Each new row is followed by its nearest point in the smallest flat space through zero that holds the last named rows.

k768:
-13	6	-20	19	-75	-15	-2	-49	-26	49	-24	14	-15
10	3	4	11	-2	14	-1	-84	13	52	-26	-34	23
-4	13	52	19	23	1	16	10	-12	-32	4	-55	58
New rows:
-19	-38	19	-10	-17	6	-32	-56	-9	19	42	-3	16
2	2	-1	5	-8	3	-1	-32	2	22	-11	-10	6
30	3	-41	-34	39	-1	-19	-24	76	-6	-59	4	5
23	-14	-20	-24	49	24	-12	-30	44	22	-2	4	-14
-36	2	-8	14	-26	-14	9	-19	-10	-8	-11	-23	0
-9	7	7	14	-28	-8	4	-11	-18	7	-7	-7	9

k734, 3 rows:
9	-62	-23	-24	2	1	17	5	49	-13	-41	12	-38
-36	17	35	31	-16	6	-22	55	3	-63	14	-11	35
-25	-10	-1	-23	-2	23	-7	36	56	-4	10	-18	31
New rows:
10	-31	-30	26	4	18	0	-7	10	-45	-15	-31	27
-7	-15	3	2	-4	1	-1	17	15	-23	-10	1	-3
-43	29	-20	12	-29	34	-18	-52	-11	47	17	46	-31
13	18	-7	-4	7	-3	3	-28	-22	35	10	0	-1
10	-27	-28	33	14	-3	29	1	30	-18	0	30	-47
11	-35	-9	-1	0	-8	11	-3	10	-18	-30	14	-33

k381:
36	-6	-19	2	2	24	-26	-8	-41	-66	17	15	7
-20	-19	8	-7	-24	3	5	3	-38	-42	12	-16	53
-36	5	-16	58	-56	-91	-14	15	-4	40	-2	-30	69
New rows:
-46	-12	-14	58	-7	7	22	-44	20	63	22	47	-18
-7	11	-1	12	1	-23	3	3	28	44	-11	-2	-15
17	0	2	16	-7	-58	-22	-62	55	2	-19	18	25
6	12	-16	29	-9	-33	-15	2	10	24	-3	1	0
-9	39	-25	-38	-5	-1	-61	-4	24	-8	-35	3	5
12	6	-9	9	3	-4	-9	-1	3	3	0	6	-10
-5	-30	19	62	-47	-1	-51	10	13	-18	21	11	-8
11	4	-19	25	-14	-23	-21	1	-13	-8	5	1	15

k971:
-47	14	43	1	-13	82	51	25	-14	23	-15	-18	46
-52	-7	29	-26	-33	-58	-5	12	-27	-6	55	-8	-10
-25	-2	-23	4	-10	23	30	91	-30	17	34	-8	-41
New rows:
-14	-19	-50	25	-14	5	-25	36	17	20	-25	16	4
16	-1	-24	9	9	12	3	22	1	4	-4	3	-18
5	21	29	-64	-2	19	-5	-53	1	45	12	-54	0
-17	3	30	-8	-8	1	2	-27	2	-2	-5	-4	28
-50	-8	0	-19	-30	10	-6	-14	-47	-11	58	-71	12
-50	-1	34	-18	-27	-16	11	14	-22	2	33	-11	8

k696 (3 x 13):
-34	28	-13	4	-4	-4	73	75	38	-62	39	3	-20
-38	36	18	-16	-2	-22	20	58	-4	-52	-32	-66	-22
-43	-21	46	26	45	-11	99	41	-8	-36	3	-4	-10
New rows:
-5	-20	-20	9	-13	12	26	59	18	2	-41	52	-3
-6	1	-5	6	2	3	26	15	13	-12	20	14	-3
-33	-1	66	-14	42	-54	-10	-6	-47	38	-26	21	24
-7	-29	44	10	31	-8	7	-24	-37	17	-37	-19	5
7	-30	12	-30	1	-17	-9	31	-5	-27	64	90	57
9	-12	-19	14	0	14	25	-3	23	5	44	50	5
-42	-51	87	-22	46	19	13	21	0	22	0	-12	41
-16	-32	46	18	39	-8	38	-8	-29	5	-22	-8	3
-22	-30	16	-7	-5	-1	59	-7	-32	-7	61	1	24
-10	-20	13	19	21	3	47	6	2	-5	18	23	1

k301:
13	-27	2	50	36	-11	-3	-56	-7	-19	-26	8	37
53	-11	-4	23	-47	-13	17	6	6	18	44	36	35
15	45	31	12	11	-2	20	27	-37	-60	35	5	-41
New rows:
-2	-16	-19	-5	39	-37	-19	61	-1	17	4	-8	10
-8	0	-4	-12	-4	3	-3	6	5	9	-2	-4	-4
1	18	33	21	-18	-17	-13	-25	11	-10	-17	-36	7
-1	-3	2	9	13	-1	-1	-11	-4	-9	-8	-1	3
0	25	8	41	53	76	-15	-29	-29	76	39	-2	74
11	-23	-7	20	3	-6	-3	-26	7	10	-10	8	30

k861 (3 x 13):
25	49	-25	-11	13	-46	16	-55	24	15	83	-4	-11
35	37	-58	30	12	24	70	-32	102	0	63	-69	10
-9	9	-14	-47	-11	36	18	-79	27	13	42	35	-30
New rows:
-18	-5	42	14	0	48	-27	-15	14	0	29	-1	-25
-8	-7	-1	-13	-7	24	4	-16	6	1	-3	12	-8
8	-11	11	17	36	3	-24	15	-3	62	51	-25	14
11	14	-5	10	7	-25	1	4	1	1	16	-12	5
4	70	28	-42	-49	-19	-35	73	-8	-37	75	-32	-55
12	20	1	3	10	-47	-11	-1	-15	5	25	-1	1
-3	21	15	-52	-34	-27	26	10	-28	16	-62	-27	9
-6	-9	11	1	-2	-4	-13	15	-19	-2	-18	7	2

k450:
67	-48	42	-2	27	46	-70	62	64	39	-6	-31	-17
-12	-16	-61	-11	-69	27	-39	-11	26	10	17	-45	44
17	-50	-19	-34	21	-31	-27	18	-3	-42	12	13	-30
New rows:
2	-24	20	14	62	-15	13	-5	-20	15	7	-46	50
5	5	16	6	10	4	4	5	2	8	-5	2	-4
5	5	40	7	30	2	13	54	0	-36	0	-37	-37
20	-9	30	1	34	-4	-2	19	3	0	-7	12	-23
35	16	10	19	18	-22	9	-6	14	13	13	-71	46
3	9	7	11	-10	20	-5	2	13	22	-3	-14	12
8	-30	6	42	-18	-9	-47	-40	14	-1	-10	-7	-91
15	-20	3	-9	12	-2	-16	14	8	-6	2	0	-12

k913:
72	17	-34	-27	31	36	-12	-5	-28	15	20	19	0
26	19	-29	-20	11	-33	-62	13	16	55	14	8	1
41	6	-82	-49	1	-31	-37	-47	-21	-27	9	-8	-26
New rows:
-39	41	20	-43	-52	28	49	-18	-48	-1	-37	5	-47
-12	-11	6	6	-8	14	33	-15	-12	-39	-8	-7	-5
-20	-28	-30	32	38	22	38	-5	-17	-44	44	-16	8
2	-9	2	2	-1	24	34	-16	-18	-37	-4	-3	-4
-23	-40	-13	-6	4	-45	46	-12	42	5	-12	-1	26
-32	-8	7	8	-16	-23	1	-3	12	-11	-9	-11	-3

k986, 3 rows:
-9	28	34	-30	-11	14	6	-29	10	-1	-21	23	18
-4	-4	-12	-8	1	-7	-2	8	-3	-23	42	-5	24
25	24	22	-26	-40	38	-25	-27	11	-68	-32	10	7
New rows:
-21	-39	-40	13	13	-79	28	57	-36	13	31	10	62
-24	-23	-31	11	32	-37	17	30	-12	25	73	-14	22
-7	5	-1	32	-12	-2	33	37	56	-2	27	48	-35
-2	-6	-5	7	7	-6	3	6	-2	11	3	-3	-4
6	-17	-6	-34	3	-46	20	-66	-3	-75	-49	0	33
7	17	15	-23	-20	18	-10	-18	7	-38	-5	9	17

k114 (3 x 13):
-6	-109	-53	34	44	-40	-55	-14	80	81	38	-1	71
-8	-52	-15	13	-4	-5	-42	-18	2	45	18	-37	-65
-20	-53	-47	-3	33	-50	-93	-6	35	9	-34	8	-3
New rows:
3	36	40	26	0	-18	23	-38	-12	-76	53	20	-76
2	33	21	-9	-22	20	20	1	-34	-19	-6	-11	-46
-30	-25	8	55	5	-9	10	-5	2	3	12	25	-1
1	-14	-4	7	3	-1	1	-3	9	15	12	-3	9
-51	-14	-49	42	0	-17	31	8	10	36	-76	-10	-33
-6	-15	-11	-1	4	-11	-28	-4	3	5	-8	-5	-20

k151 (3 x 13):
-57	-21	-1	16	8	26	1	43	36	-6	-6	-36	13
-50	21	20	4	2	-40	-42	62	20	9	-23	15	-24
-33	-11	-2	-17	14	8	-17	-9	-23	31	-50	-25	9
New rows:
14	-11	-6	4	1	73	24	16	-47	-35	40	-3	-4
18	-16	-11	9	-3	30	30	-17	9	-17	27	-14	15
8	-4	-41	-20	12	-49	-5	14	-15	45	30	-32	0
1	4	2	-6	1	-7	-7	-4	-9	8	-10	4	-3
-15	9	-44	-44	-16	-30	-13	40	-15	-4	49	-11	-16
-3	10	6	5	-3	-14	-7	18	10	-6	7	12	-10

k871:
1	24	27	41	22	44	13	52	11	6	33	65	34
-23	78	-39	54	-22	28	13	48	-59	59	46	58	106
40	-26	-37	17	27	-23	-29	13	-29	-37	57	46	99
New rows:
0	24	18	-12	-40	-20	-48	-18	23	-20	-38	-5	28
0	-5	-10	-9	-6	-12	-4	-12	-6	-1	-5	-14	-2
-30	4	-8	-35	16	33	-51	47	-46	41	8	-43	4
-12	19	-13	2	-16	-1	4	-2	-16	20	-4	-7	7
6	-25	47	47	-39	-52	-46	-3	-16	-23	34	31	23
18	-16	-8	4	15	-8	-12	4	-4	-20	20	17	31

k573:
2	-5	17	76	21	-31	-3	47	-9	28	85	4	17
55	24	-65	70	10	-69	33	-15	-62	-31	7	-34	-63
15	10	-66	-16	-35	-22	23	109	1	-1	-43	-62	35
New rows:
27	-28	-29	-28	21	19	47	-20	27	-35	-32	24	-44
8	6	-15	-24	-5	5	6	-37	-7	-20	-38	-3	-24
11	5	-25	28	-18	3	47	11	-31	26	-22	-40	-29
20	10	-35	13	-5	-24	15	14	-18	-12	-13	-23	-14
-5	-44	43	-31	47	-51	-14	-48	-31	-23	8	-6	-47
5	2	12	10	14	0	-2	-60	-13	-11	7	19	-32
25	48	21	-52	42	9	2	-3	39	-21	12	-16	-47
-1	1	2	-14	-1	8	-1	-25	0	-8	-15	5	-10
19	-15	40	-26	-26	32	-18	-18	38	-43	-46	-39	25
-12	-3	3	-48	-13	27	-5	-9	18	-5	-40	2	9

k930, 3 rows:
2	51	-9	13	4	5	16	-51	6	74	-60	-3	-6
69	27	-20	22	-15	3	34	10	13	-16	-12	-6	-5
-9	20	-13	16	-9	-22	-4	-23	-2	47	42	-19	-28
New rows:
-30	-33	-45	28	18	17	-52	43	35	-6	5	47	-26
-19	-21	8	-10	3	-1	-13	11	-5	-16	17	3	4
2	-44	-30	-23	-38	50	44	28	29	-13	-50	-20	11
23	-3	4	-5	3	18	13	14	5	-31	-40	12	19
-13	-3	-4	9	27	29	27	-5	-4	26	22	-41	-10
-6	8	-4	5	-2	-7	-2	-10	-1	20	12	-6	-10
9	9	-30	-9	33	-39	-36	52	37	-14	26	9	4
6	-13	-2	1	-5	-6	-3	17	-1	-22	31	-3	-4

k383 (3 x 13):
27	-13	59	25	4	5	-57	11	-106	31	-35	31	-21
4	-34	32	45	15	-68	-23	-33	-66	55	-20	-48	39
37	30	40	-17	15	-41	-7	-31	-38	5	-3	-50	4
New rows:
-11	-63	-15	-47	8	4	-16	-4	44	-33	-4	30	22
-19	-10	-25	3	-6	15	12	10	32	-7	7	15	2
-39	57	-41	29	-71	26	-50	17	-39	-2	26	7	76
-13	-18	-8	15	-4	7	-4	9	-1	8	-4	16	2
1	61	-24	15	-27	-3	-8	23	14	15	-76	21	14
-1	-1	-1	0	-3	11	-3	8	-1	-3	-1	13	-6
-2	-11	-19	7	21	9	14	-11	-10	6	17	-18	65
-11	-14	-10	12	2	-21	8	-11	10	11	3	-19	20
-1	-1	4	10	4	23	-29	26	-18	-2	-20	-76	-4
8	2	12	1	4	-12	-6	-8	-17	6	-4	-11	3
12	-13	21	-1	11	4	-75	-23	-7	-2	7	16	19
7	-4	16	8	2	-1	-15	2	-29	10	-10	6	-4

k548, 3 rows:
14	58	-29	51	-58	52	36	-3	40	34	-9	24	-30
-18	-17	24	0	-32	12	8	14	-22	-12	7	-33	1
23	21	59	39	-48	-13	17	-58	-6	-38	58	-2	19
New rows:
-22	-36	30	-34	-41	-41	16	-27	-35	-40	36	3	32
-4	-24	50	-5	-10	-23	-5	-18	-31	-38	33	-27	22
20	45	13	-28	-1	39	-21	-21	17	-10	-43	26	40
11	15	-11	7	7	-1	1	-10	14	7	-1	18	-2
16	-16	28	28	-2	-8	-42	36	10	-39	30	-24	14
-4	-14	25	-4	-6	-11	-2	-7	-17	-19	15	-15	11

k185, 3 rows:
-45	-5	30	-5	-33	10	22	59	-33	-2	-45	-41	-13
0	-44	4	-15	-15	-42	65	15	-8	6	-23	-5	70
52	10	-20	-48	-6	25	27	24	-10	-49	1	13	27
New rows:
5	38	-37	27	-9	10	53	-19	-28	5	-39	15	-14
2	0	0	-6	-4	3	5	8	-4	-6	-4	-2	3
-6	27	-3	-76	-76	-38	2	35	20	24	-21	-25	9
-7	-8	9	-15	-18	2	27	32	-17	-11	-22	-15	13
-12	37	-28	31	76	34	-73	43	-19	-31	67	-11	14
16	32	-10	1	13	32	-41	-12	7	-14	21	11	-41

k330, 3 rows:
-30	44	-69	-10	31	-11	-7	-41	-13	-2	17	-5	10
-11	-20	50	8	22	-16	6	0	31	-5	-39	-13	7
5	-6	36	53	33	43	15	27	25	45	-4	-13	48
New rows:
61	4	-52	-44	-32	-7	7	-3	-13	8	-15	-53	20
6	7	-24	-12	-17	1	-5	-2	-17	-5	17	8	-11
-1	18	27	4	19	-28	-31	6	5	-19	-31	-14	8
-13	-6	19	-3	16	-18	1	-10	16	-10	-24	-8	0
-4	41	-6	55	12	1	-25	-1	33	-18	-45	-10	22
-17	7	6	15	34	-1	4	-10	17	9	-14	-12	21

k657 (3 x 13):
26	2	10	5	42	-18	-15	23	20	23	-46	27	29
2	-19	58	30	74	-52	-4	-20	3	-25	-32	-5	52
28	-28	2	9	53	-45	27	41	44	-60	-33	17	-38
New rows:
-17	-33	45	60	33	24	11	22	-28	-10	3	-29	-42
-8	-14	15	9	13	-17	13	-12	-1	-34	8	-14	-6
39	10	24	-23	-53	30	-58	22	24	29	29	14	19
5	19	-19	-13	-25	27	-17	7	-5	46	-3	12	10
-53	32	0	-22	-1	56	-19	-26	-44	-5	-24	-16	-14
-17	9	-1	-4	-27	19	-7	-21	-21	16	22	-13	9
38	8	4	0	35	-8	-1	17	-49	54	2	14	-12
10	8	-2	-2	7	4	-13	9	4	27	-18	14	17
20	32	-40	27	-60	11	-9	27	11	-21	-25	9	-58
12	3	-40	-18	-29	19	11	32	16	-2	6	13	-48
4	21	-17	26	-1	-37	45	28	-27	46	20	7	21
3	6	-1	-2	-1	5	-7	2	-1	16	-5	5	10

k459 (3 x 13):
49	-13	65	28	24	64	-3	-12	-13	19	-13	-2	44
-10	19	-14	3	-8	32	13	13	-14	22	7	30	24
79	-41	55	18	-4	22	-23	7	-41	26	-69	38	-16
New rows:
8	34	-35	-39	24	22	32	-49	16	33	25	-5	25
-24	22	-11	2	5	22	14	-1	8	3	29	-5	30
-45	51	-49	37	-17	13	-2	-45	19	-26	-13	-7	-39
-32	15	-31	-11	-6	-19	7	3	11	-9	20	-5	-6
19	-26	6	-5	11	-13	18	8	15	52	-43	-4	-15
22	-15	11	2	-4	-5	-9	3	-11	4	-23	11	-15
-49	20	24	-5	38	46	23	51	5	29	51	-18	23
-26	28	-5	7	11	41	20	-3	9	8	38	-7	48
-28	-20	37	-49	-35	34	25	16	47	-8	46	-42	16
-20	12	3	2	16	9	8	-14	22	-12	32	-32	24

k563, 3 rows:
8	29	57	4	-12	-18	-17	7	-59	45	44	-31	44
-32	-18	-27	18	45	0	17	26	-29	-25	-4	29	2
-26	57	50	-11	-30	-23	-23	20	-34	66	45	43	-41
New rows:
-46	-71	31	-23	-31	42	-5	-26	-38	27	8	35	-27
-14	11	4	-2	-2	-5	-2	9	-6	11	7	22	-19
-22	38	77	47	-7	-10	9	-16	25	-10	35	10	14
1	19	25	-3	-13	-8	-10	2	-16	24	18	-3	2
-38	-5	-18	3	-36	-16	-5	-11	2	-15	19	13	-6
-8	4	-3	-2	-1	-1	0	3	4	2	0	15	-16
-9	-13	2	15	-26	35	-1	-8	8	5	28	8	-15
0	6	2	-4	-8	0	-3	-2	8	5	0	6	-12
-4	-13	-63	-4	-3	-37	30	-12	53	0	22	20	-19
-5	-9	-25	-5	0	8	6	-4	33	-16	-20	21	-30
-13	1	41	-41	-10	3	50	-21	-4	-16	20	-56	21
21	-1	15	0	-8	0	-5	-11	-5	5	5	-35	30

k973:
-4	24	-12	-10	9	-21	10	23	-38	-53	26	0	30
11	20	-1	-46	-25	11	-9	-1	24	-51	10	10	24
61	-17	-14	-59	-36	-19	5	-17	1	-34	43	26	-14
New rows:
45	44	-13	20	-17	33	-28	13	38	35	4	-33	-19
-1	-6	8	-2	-9	17	-9	-12	29	18	-16	0	-8
-16	43	30	-14	19	-15	18	-46	15	9	22	30	-32
7	-5	0	-5	-5	2	-1	-5	6	4	0	3	-6
34	-49	34	4	-2	-11	21	9	-46	4	47	7	-14
31	-24	-13	0	2	-32	16	-3	-36	9	30	9	-24
1	-8	4	15	-4	-25	-42	24	-49	6	27	36	-21
11	-10	-9	9	9	-23	12	5	-33	3	18	2	-9
39	13	-14	-35	29	9	-16	29	-23	-33	-35	-5	-25
7	5	-4	-12	-4	-6	2	3	-6	-20	11	4	7

k367:
38	-39	-35	21	-58	57	1	-4	42	-89	-4	6	24
13	91	38	49	-68	-18	-54	-35	-50	58	-55	19	52
64	-14	12	-26	-41	23	11	-28	-6	21	-34	26	34
New rows:
-18	36	-14	48	-41	36	-25	-50	-1	-21	-3	32	41
6	31	-3	46	-54	14	-32	-11	-1	-25	-20	5	29
-9	7	14	56	19	-1	26	-6	-16	1	31	21	-5
-18	12	0	12	7	-8	-8	5	-2	-1	6	-6	-6
-43	33	-26	10	-52	-54	20	-24	21	11	-17	0	48
-6	30	6	26	-21	-5	-21	-6	-11	4	-12	1	13
15	3	41	23	25	-12	55	-20	36	-42	-25	-7	22
9	-12	-6	-3	-5	10	5	0	8	-13	1	1	2

k992:
-3	-34	27	-52	4	-30	6	-34	-64	-13	16	40	44
2	-4	57	5	-37	-41	46	6	-7	71	32	-12	-15
-44	-57	12	-6	-30	-28	-6	25	5	-20	13	11	65
New rows:
47	-13	14	33	-6	0	-31	0	-47	58	-14	-23	52
2	-4	16	-6	-6	-12	11	-4	-11	14	9	3	1
25	19	-18	31	-6	-72	-3	47	-19	-54	-9	9	3
-9	-8	-6	2	-2	1	-7	7	6	-11	-2	1	11
-35	39	-14	16	40	-38	-12	-35	-44	2	19	37	-1
13	4	3	-22	15	0	0	-24	-30	-6	0	15	0
